Each new row is followed by what is left after taking away its nearest point in the smallest flat space through zero that holds the last named rows.
In the rows, zero is written as 100.

Q399, 4 rows:
0: 114  84  92  80  92  99  71 122 132 125 123  74  85 114  85  95  92
1: 116  92  80  73 107 142 105  70  88 109 118  73 123 117  99 124 100
2:  90 127  60  84 124  84  75 103  78  86 131 142  66  97 115  82  83
3:  90 137  79  85  82  98 134 117  90  95  70 113 112 151 101 124 102
New rows:
 95 100  89 124 113  50 113 100  96  44  83 141 129  87  98  56 132 -> 115  83  75  95 108  76 101  98 113  68 104 103 137 110  85  70 129
 82 131 144  69  73  88  55  80 118  76 103  94 115 117 108  61 102 ->  83 132 141  66  76  98  62  69 109  74 102  92 123 119 110  68 104
 77  80  76  96  79  68  93 126 122 121 146  82 112  85  57  81 101 ->  70  94  75 103  85  79 119 104  94 104 130  96 130  84  68  93 107
 89 109 104 107  95 121 110 113 101 149 105  84 136 119  99 103 116 ->  82 114 101 114 107 108  99 112  93 139 114 104 121 101 106  88 112

Q30:
0: 111 106  96 103 140  89 100 104 127  77  81  76 113  88 109  84 105
1: 145  29  92 120 141  70  73  75  89  82  94 124 122  91 114  86 125
2: 166  45  93 110  90  73  77  80 139 123  73  82  82 114 107 108  57
3: 101  42  94  97 138  97 110  92 126 114 112 115 105  74  91  64  93
New rows:
106  80 120  95 115 163  88  81  93 100  92  79  87  66  90  94 120 -> 112  89 121  97 103 161  83  81  90 100  87  74  83  75  93 105 117
 52 118 140 124  93  86  62 127 134 119  79  97  94  65 130 114 111 ->  60  95 139 127  91  82  56 119 126 124  84 111  94  66 130 114 113
127 113  94  86  93  63  82 110 116  83 103 102  99 131 100 109  65 -> 102 109  95  81 104  73  93 113 105  83 121 120 106 118  93  96  79
103 101 127 135  77  96  69 133  92  97  76 102 123 122  85  52  81 ->  95 100 127 132  80 100  74 135  92  99  82 106 124 117  82  47  82
 98  94 130  97 110 102 112  96  58  99 114  77  88  84 101 131  99 -> 103  88 128  96 118 100 114  96  73 101 109  70  87  80 101 125  91

Q743 (4 x 17):
0:  83  59  80  68 121  54  61 122  94 111 125 118 120  71  89  80 115
1: 116  79  72  69 107 120 101 103  87 126 100  81  97  96  82 129  51
2:  99  88 128  70 110  63  92  85 106 125  81  64  93 123 100 122  85
3: 106 108 106 119  97  76  80  88  74  93 138 108 146 102 125  87  98
New rows:
 79  65 130  81 108 143 103  66 108 133 109  70 109 110 115  67 105 ->  78  67 122  88 106 150 103  71 107 126 115  81 111 102 115  59 111
 74  86 133  59  68 108  60 138 130 120  96  65 110 113 105  66 135 ->  91  99 118  75  58 141  71 133 114 116 108  67 121 113 110  74 111
 82  84  80 108 123 135  80  76 103  93 106 100  67 128 118  45  85 ->  82  82  87 103 125 123  75  72 101  98 106  93  71 133 121  48  81
 63  84  81  90  78 117 110  88 140 129 115 119 113 107 102 117  79 ->  60  91  93  98  76 107 108  84 141 124 116 120 117 112 110 111  89
 93 105  83  62  93  80  85 117  93 145  73 153 111 103 125 106  91 ->  97 123  91  80  84  95  98 110  95 136  68 153 107 111 132 106  94
 93 128  84  84 117  38  69  97  89  89  90  81  99 104 120 145 127 -> 100 136  62  97 109  79  85 105  87  80  90  93  91  94 113 146 120

Q115, 4 rows:
0:  94 111  97  96  54 145  54  87  40  79  95  80  86  83 104 102  80
1:  72 132  92 148  38 122  92 102  64  85  49  91 125 136  96 128  66
2: 114 116 159 146 137  98  79 154  78  83  94 120  78 113 120  92  51
3:  67 104  70  89  27  95  70 138  35 132  95 115  63  76 152  56  47
New rows:
 81 130 100  41  86  87  97  65 105 111 118 153  97  91  91 106  80 ->  86 138 118  61  98  92  95  71 105  99 110 153 102 103  86 116  73
122 113  78  90  75 114 104 120  99 133 104 115 120  82 107 141 113 -> 130 114  94  96  92 116  99 127  98 126 108 117 115  82 107 141 109
130  96 101  96  75 112 115 113  74  83 122 109  82  97 113 118 119 -> 127  97  99 102  78 103 127 116  85  87 117 113  89 106 112 121 120
137 126 123  85  76  71 116  61 167 106  96 133  98  95 102 117  78 -> 136 130 126  84  63  86  96  63 142  99  97 129  87  86 108 113  66
112 119  74  83  99 122  71  85  94 113 112 101  85 121  81  96  61 -> 113 117  76  87 112 110  85  89 111 118 111 107  91 128  79  97  66

Q246 (4 x 17):
0:  72 111 129  92  92 126 125 124  88 125 157  93 106  86 151 142 114
1:  22  93 129 151 178  81 111 164  85 130 135  54 117 115  92 162  80
2:  44 104  91 124 106  66 135 137  91 106 150 102  98  94 106  85  90
3:  72 112 149 124  60  84 147  83  77  84  95 110 137 116 125 114 103
New rows:
134  71 107 137  88 128  68 134  99 132  82  79 103  62 136 102 134 -> 119  72 102 153  80 101  84 133  95 119  78  87 108  68 125  80 126
 75 124 117  62  75 136 132  97 123  85 133 130 126  72  97  94 100 ->  78 114 111  75 108 127 110 100 128  83 105 116 126  84  66  98  89
 68 122  98 115  85  91 133 121 137  76 116 105 115 116 110  76  96 ->  95 117  99 101 100 115 105 114 144  83  98  95 110 116 105  94 100
 84 110 138 100  80 122 110  68 125  67 119 135  80  97 137  80 132 ->  78 100 127 113 122 114  89  84 131  73 107 117  75 104 109  87 120
125  98  70  76  90 117  66 106 130 132 119  94 125  75  69  76 125 -> 100 101  99 101  84 101  89 104 116 124 112  92 149  90  73  90 121
102  93  64 128 114 125  72  92 138 105 110 135 125 118  86 103 126 ->  92  97  76 133 103 122  87  91 132 103 116 138 133 120  96 107 128

Q848:
0: 114 129 124 121 112 100 110 124 123  61 100 118  90 100  89 123 100
1: 122 126  68 104  75  83  93 126 107  86  90  78  93  72 109 116 101
2: 118 120  85 103 115 110 121 110 132 130 100  98 123 132  40 130 135
3: 148 154 105  80 101 105 110 134 137 101 109  83  67  85 104 121 140
New rows:
 86 124 105 114 107  93  66 103 101 104  98 116 124  61 101 117 127 ->  81 116 110 108 111  97  66  95  97 112 101 118 124  66 103 110 128
102  96 130 108 103 155 103 104 109  86  98 100  56  94 102  68 120 ->  97  89  94 121  88 143  99 105 103  91  85  90  80  94  84  77 111
110 103 132  94 106 101  95 103 109 101  80 102 110  85  88  45 100 -> 112 106 117 100 100  96  94 108 111 101  75  97 117  83  80  52  99
142 116 121 104 103  87 122  94 112 112 107 112  82 122  85  95 145 -> 124  96 104 116  87  74 109  87  89  99  97 110  93 110  98  86 117
 72  86  78 101  84  99  67 125  97 132  87  76  84 121 109 128  87 ->  74  93 105 103  98 106  73 128 105 119  93  90  74 126 110 130  89

Q484:
0: 105  87 132  82  76 159  69  92  84  99 100  94  46  79  75  78  62
1:  97  96 130  81  89 119  84  98 104 101 100  87  73 123 123 109 152
2: 132 100  92  66  89 108  89  91  94  60  78  84 109 115  83  79 133
3: 123 119  67  94  41  61  84 103  98  90 128  99  73  87  64 101  86
New rows:
 84  96 119  99  80 101 107 126 129 109  93  58  74  68 106 100 109 ->  91  96 106 100  92  94 116 125 128  99  83  59  97  67 100  93 104
121  81 119  96 105  96 132  78 123 113 110 113 100  91  71  88 126 -> 118  81 119  99 104  96 132  79 123 117 114 115  96  88  71  90 120
 87 101  91  99  91 101 103 112 105 103 135  51 101 111  45  78 102 ->  76  97 101 105 109 107 110 113 108 111 130  53 109 116  61  83 108
 95  86  81  97 121  87 113 103 121 109  97  97 113  45 103 104  49 -> 102  87  94  76 106  92 100 101 124 100  95  84  97  66 114 108  97

Q638:
0:  91 105  92  98 115 134  49  92 112 111 127 106  81 111 110  91 121
1: 107 116 122 136 106 106 110 139  81 140 119  87  85  83  75  85 109
2:  63 119  75  81  92 152  80 120  92 119  92 120  59 126  83 110 106
3: 132  62 116 126 118  76 158 109 149 102 108  84  86  95 102  34  93
New rows:
 85  64  98  76  71  93  62 135  81 130  72 101 136 107  77  76  73 ->  93  57 101  80  79  91  56 128  93 128  82  98 137 106  85  64  77
 91 128 123 117 129 125  87 124  63 105  83  81 127 113  83  63 128 ->  91 113 112  99 125 116  97 106  80  82  68  87 133 123  95  63 119
132 127 125  91  97 121  68 123 128 128 120  77  70 108  85 131 133 -> 136 113 120  78  88  98  98 111 136 104  97  79  84 110  91 135 116

Q713:
0: 104  62 101  70 143 142  75  97 159 131 110  83 129  96  75  99  68
1: 119  81  89 112  79  80 132  60  84  77 112 107 100  90 100  98 101
2:  95 130  71  85  92 120 101  87 124 135  75  79  99 108 123 144  82
3: 113  58 109  84 122 100 128 113  69  89  77  84  74 102  84  98 112
New rows:
 99 119 120 124 107 129 116  98  97 106 130 120 151 118  97 124  99 -> 103 108 121 117 113 128 129 105  81 103 115 112 136 121  95 128 105
105  79 132  74  84 105 106  90  93 117 105  97 117  91  91 124 127 ->  99  93 133  79  78 102  99  94  93 117 107 102 119  92  96 123 129
125 101 109 134 103  82 100 110  90 140 132 135  71 153  97  98  77 -> 129  93 104 127 108  88 106 105  94 145 126 127  70 153  95 105  72
 99  66  58 109  91 129 114  82 142 115  90  61  90 109 110 120  76 ->  87  80  83 129  86 109  99 112 116  93 102  83  84 110 107  91  99
102  93 117 136 113 132 107  56  88 112  62 103  93  82  75 117 108 ->  94 107 124 143 111 130  92  67  90 111  69 111  98  83  76 109 111
 71 113  77 143 119  81 122 114 102 129  68  86 123 108  79 100  70 ->  75 102  82 147 119  75 126 110  97 119  76  92 125 104  73  90  73

Q984, 4 rows:
0:  98 139 101 101 147 104 107  51 112  96 119 102 132 133  94  99  61
1:  91 125  79 114  97  82 146 103 136  84 110  87  90 110 125 134 107
2: 105 106  91  70  91  93  79 130 132 108  97 111 108 110 119  77  64
3:  94  83  78  87 118  22 103 104 113  91 123 132 120 155 136  61 100
New rows:
 82 107 121  42  93  88  56 114 125 102  74  67  95 119 113  51 101 ->  76 115 123  70 103  93  86  87 112  91  80  53  88 115 103  81 127
124  83  58  67 113 103 100 121  93  89  93 106  83 128  92  87  96 -> 123  91  62  78 117 117 110 108  88  87  93  97  80 121  83 102 101
 91 102  98 141 137  71 115  95  69  73  70 138 137  88 120 105  51 ->  93  97  99 138 115  85 112 118  73  77  59 131 122  67 120 112  57

Q938, 4 rows:
0:  86 112 108 100  73 154  90  73  79  83 102  22 115 115 131 123 107
1:  86  69  83  96 103  99 131  59 136 112 109 123 123 107 137  98  84
2: 122 108  93 123  74 106  99 134 118  50  99  80  81 120  97 100 105
3:  96  86 131 114  93 131 148  64  90 103 117 121 102 101 109 128  62
New rows:
 82  92 136  52  78 123  66 105 107 131  88 109 137  96 133  91  98 -> 100  94 140  69  69 119  76 129 116 106  90 123 119 102 119  92  91
120 134 100 103  57 116  86  87 135  70 130 102  99 120  95  93 105 -> 110 134 107  89  76 107  81  76 119 101 129 118 105 104  87  91 105
 83 110  74 114 124 101  98  62  95  62  86 128  75 140 111 131  88 ->  81 118  74 106 131  95  81  69  83  72  81 122  74 133 102 127  98
